There are 5 ways to turn a row about zero (a turn may also mirror it). The second row of each pair is the first, turned, with some noise. The first 45 pairs use one turn. New pairs use 2 turns, one after the other, and a turn may come again.
(in the rows, 128 means zero)
Some pairs, each with its turns in order after it:
[154 110 128  98 142 141 146 107]
[112 134 148  91 147 146 108 125]  (2)

[145 115  75 117 129 103 145 157]
[ 92 106 109  97 132 157  97 148]  (0)

[141 146 156  87 153  92 118 117]
[106 128 114  89 169  99 131 112]  (4)

[156 112 169 115 115 118 205  93]
[187 144 122 162 160 131  63 147]  (0)

[120 155 170 146  99 146  81 135]
[140  87 121 178 144  92 108 116]  (4)

[112 115 132  99 143 155 112 155]
[127 145 152 132 120 125 130  79]  (2)

[136 140 148 113 107 160 123 127]
[118  98 120 149 146 135 118 146]  (4)

[122 124 109 160 144 109 116  79]
[149  95 138 110 157  88 141 123]  (3)

[ 60 157  95 179 145 124 140 146]
[149  89  69 170  88 120 110 106]  (2)

[147 109 109 116 129 139  96  82]
[151 153  81 130 140 128 124 156]  (4)

[100  99 107 145 150  89 150 148]
[ 95  83 130 118 157 150 135 104]  (1)

[126 160 121 142 149 197 101 103]
[161 101 123 108 117  93 167  75]  (0)

[146 103 176 116 136 137 119 142]
[114 133 162 109  90 119 105 132]  (1)

[166 161 118 203 100 123 111 174]
[100  57 179 159  91 154 127 115]  (0)

[127 126 122 116  68 181 207 124]
[141 175 158 198 118 130 162  69]  (1)

[132 145 108 136 108 141 176 113]
[140 153 124 164 151 129 139  92]  (1)

[127 161 139 125 106 107 181  85]
[ 92 121  99  70 156 126 112 134]  (3)

[138 120 146 152 149  87 128 105]
[129 102 126 125 135  87  97 110]  (3)

[145 127 122 159 172 156  97 146]
[173 135 112 167 121 111 148 102]  (3)

[102  97 112 118 129 151 120 143]
[115 115 127 140 103 164 149 133]  (1)

[ 97 140 121  96  79 136 124 154]
[ 81 143 120 163 121 115 160 107]  (2)

[ 86 121 140 174  79 158  99  92]
[113 119 106 112  71  60 147 148]  (2)

[137 171 178 108 139 130 146 150]
[ 87  94 154 122 166 121 107 107]  (4)

[121  71 176 135 175 108 120 107]
[175 166 132  91 150  91  83 124]  (2)

[150 158 148 162 136 121 125  94]
[130 153  98 115 142  90  99 123]  (1)

[112 163 119 156 183 130 164 179]
[154 107 151  79  66 142 123 161]  (0)

[185 126 144 101 166  91 126 138]
[153 120 102 126  78 105  74 136]  (3)

[129 150 128 159 151 173 168 114]
[117 137  74 125 144 113 171 108]  (3)

[132  85 137  90 134 146 128 117]
[138 149  75 137 147 128 136 133]  (0)

[170 124 106 117 108 138 135 191]
[ 95 142 157 169 142 147 177 138]  (4)

[188  91 134 152 104  62  84 158]
[166 132 181 168 179 101 142 191]  (2)

[ 94 134 125 191 118 175 164 117]
[111 133  73 172 109 118 129  70]  (1)

[ 90 141 112 134 123 151  73 100]
[112 134 141 110 147 101 184  94]  (0)

[107 181  76 193 107 166 131  95]
[142 152 148 168  71 113  56 170]  (4)

[144 134 120 158  78 128 137 119]
[117 100 114 133 171 156 120 140]  (3)

[151 170 142 148 116  92 113  76]
[152  99 118  78 167 126  90 102]  (3)

[122 137 173 102  70  75 159 184]
[149  83 209 134 136  73 156 109]  (1)

[129 121 124 119 146 111 167  97]
[118 150 132 106 158 141 133  97]  (1)

[147 154  65 110 114 150 166 105]
[136 101 120  78 160 138  82  88]  (0)

[122 129 129 124  93 145 122 158]
[125 101 142 159 122 125 149 140]  (4)

[ 71 129 104 145 124 114 100 130]
[131 131 106 172  91 101 108 124]  (2)

[115 127  70 102 157 146 113 138]
[166 151 140 126 109 114 170 164]  (3)

[ 97 187 173 139 104 119 101  99]
[134 168 193 148 120  96 145  91]  (0)

[188 127  87 103 107  88 186 125]
[ 47 173 114 108 106 148 158 149]  (4)

[114 135 114 149 113 155 148 109]
[108  96 108 110 108 119 128 128]  (2)

New pairs. What belongs after each?
[131 145 172 113 171 112 144 115]
[147 117 146  83  90 150 115 125]  (1) (3)

[103 113 150  92 155 144 193 111]
[133 124 177 139 128 194 158 140]  (0) (2)

[161  82 164 157 197 146 120 126]
[143 164 103 131 170 147  58 165]  (4) (4)

[139  93 151  97  96 170 176 101]
[130 201 125 155 161 144  93 138]  (0) (4)

[140 105  81 141 138 132 102 162]
[116 143  69 123 153 132 108 111]  (4) (3)

[138 116 128 179 112 149 161 169]
[ 68 135 152 113 154 160 123 114]  (2) (1)

[ 90 177 132  96 110 148 121 131]
[140 122 130 122 141 125 182  79]  (4) (4)

[155  75 117 102 142 139 136 115]
[103 112 128 147 165  80 138 131]  (3) (2)

[156 165 142  75  88 108 143 147]
[109 134 104 113 107 145 168  62]  (3) (0)

[125 104 140 121 165 147 129  84]
[ 90 141 113 124 163 110 107 150]  (3) (2)

[144 159 161 159 136 128 111  95]
[155 140 113 125 158 104 129 176]  (0) (2)

[108 136 109 124 168 107 113  52]
[125 145 197  79 162 131 139 133]  (3) (1)

[154 117 150  80 130 102  98 115]
[134 149 123 111 112  77 139 166]  (4) (3)

[130  75 124 172  93 161 132 191]
[ 92 147 125 193  86 166 112  88]  (0) (1)

[133 146 164 157 141 128  89 149]
[163 132 124 106 118 123  99 173]  (4) (2)

[134 151 153  93 149 101  77 128]
[149 111 163 138  88 129 107  82]  (2) (0)

[237 172 125 104 144 179 136 140]
[173  95  99 144 142 180 181 214]  (3) (3)

[109 145 154 134 128 150 119 138]
[152 135 149 115 132 105 118 139]  (4) (2)

[133 158 120 124 172 149  74 196]
[130 159 146 127 199 189 113 104]  (0) (0)

[121 179  94 111  78  68 111 143]
[157 124  91  80  65 107 172 120]  (0) (1)

[123 137 151 158 136 150 157 104]
[112 131 153 111 158  98 121 106]  (1) (0)

[115  71 104 149  91 134  95 152]
[ 94  80 123 161 108 123 153  81]  (1) (1)

[149 118 136 131 196 112 148  84]
[107 124 160 114 189 121 168 156]  (3) (1)

[108 139 158 130 198 111 160 134]
[126 181 107 144 168 126 108 174]  (2) (4)

[149 156 134 104  93 125 147 164]
[162 118  98 158  96 147 124 149]  (3) (1)

[ 70  88 134 127 151 130 165 101]
[136 178 178 148 106 148 142 161]  (4) (1)

[ 92 129 106 136 127 129 146 145]
[113 108 135 123 163 117 144 139]  (2) (0)

[114 102 119  87 161 130 142 128]
[110 130 116 115 101 157 161 109]  (1) (3)

[148  96 130 161 153 158 113 178]
[ 91 106 122 171 134 144 153 174]  (0) (3)

[131 160  89 134  78 151 138 123]
[142 123  78 146 169  98 117 130]  (1) (3)

[ 82 115 174 126 113 114 120 133]
[ 79 108 146 107 122 132 109 157]  (1) (3)

[121 129  69 106  71 125 141 116]
[155 150  96  90 125  78 166 117]  (0) (0)

[148 117 206 128 105 104 141 120]
[142 101 197 115 136 134 165 106]  (3) (3)

[172 116  87 163 175 177 140 167]
[181 115 154 167 157 149 179  87]  (1) (3)

[114 103 163 160 164 172 112 141]
[101 157 149 106 160 146 121 182]  (2) (2)

[150 166  79  97 121 134 137 132]
[153 138  98 169 133 133 153  90]  (4) (2)

[130 128 135 122 105 119 117  82]
[129 127 147 120 116  88 126 153]  (0) (0)

[132 126 111 169 162 134  74  97]
[ 78 120 147 129 125  80  98 157]  (0) (3)

[142 144 124 160 104 151 165 145]
[158 111 115 119 107 114 117 174]  (1) (2)

[144 188 110 133 144 146 162 164]
[148 132 114 140 115 200 111 159]  (2) (4)

[110 197 139  70 159 100 146 152]
[144  88 130  58 168 107 156  90]  (4) (4)

[149 204 127 117  99 169 116 140]
[ 73  90  90  97 146 112 145  92]  (2) (2)

[101  92 108 114 148 122 106 114]
[124 121 108 154 143 162 103 100]  (0) (2)

[116 143 140 146 164 101 152 116]
[144 147 102  92 148 122 129 154]  (1) (4)

[102 149 124 116 129 156 155 206]
[ 61 175 134 154 109 102 112 145]  (1) (1)

[ 88 161 141  87 137 107 183 109]
[110 203  84 132 131 147 148 131]  (4) (0)

[178 143 129 116  85 121 155 166]
[127 103 125 148 151 116 194  92]  (0) (0)

[139  94  93 111 113 143 131 133]
[124 131 108 134 126 178 133 130]  (0) (1)

[105 149 137 142  76 117 152 161]
[171 121 173 129 150 119  92 128]  (3) (4)

[100  79 161 130 162 166  76  91]
[ 76 107  82 125 150  56 141 137]  (2) (4)

[118 122 149 122 109 137 156  73]
[ 95 167 120  85 125 142 128 118]  (2) (0)

[ 81 113 150  90 215  92 136 103]
[147 195 117 114 128 149  54 183]  (0) (3)

[127  90 113  95 138  36 124  79]
[163 139 206 104 146  60 138  98]  (0) (4)

[128 134 115 123 145 157  92 150]
[123 120 140 173 112 133 124 151]  (1) (1)

[112 127 127 123 129 105 150 131]
[136 147 117 152 123 129 129 118]  (3) (2)

[137 144 155 115 136 176 173 204]
[102  84  91  81 104  83 176 126]  (2) (3)

[133 154 179 130 165 121 171 133]
[156 170 127 138 148 180 107 137]  (2) (1)

[117 148 176 138  91 114 146 129]
[134 149 123 100 134  95 174 112]  (3) (0)

[ 87  90 132 115  75 174 179 170]
[116  96  71  67 137  73 145 161]  (1) (2)

[178  96 135 153 128  85 109  67]
[160  68 179 118 105 130  92 160]  (2) (1)

[167  89 132 149 154 148 178 188]
[219 125 133 125 137 113 157  92]  (4) (0)

[ 97 112 113 124 193 160  72  44]
[ 48 117  57  73 124 165 144 111]  (3) (4)

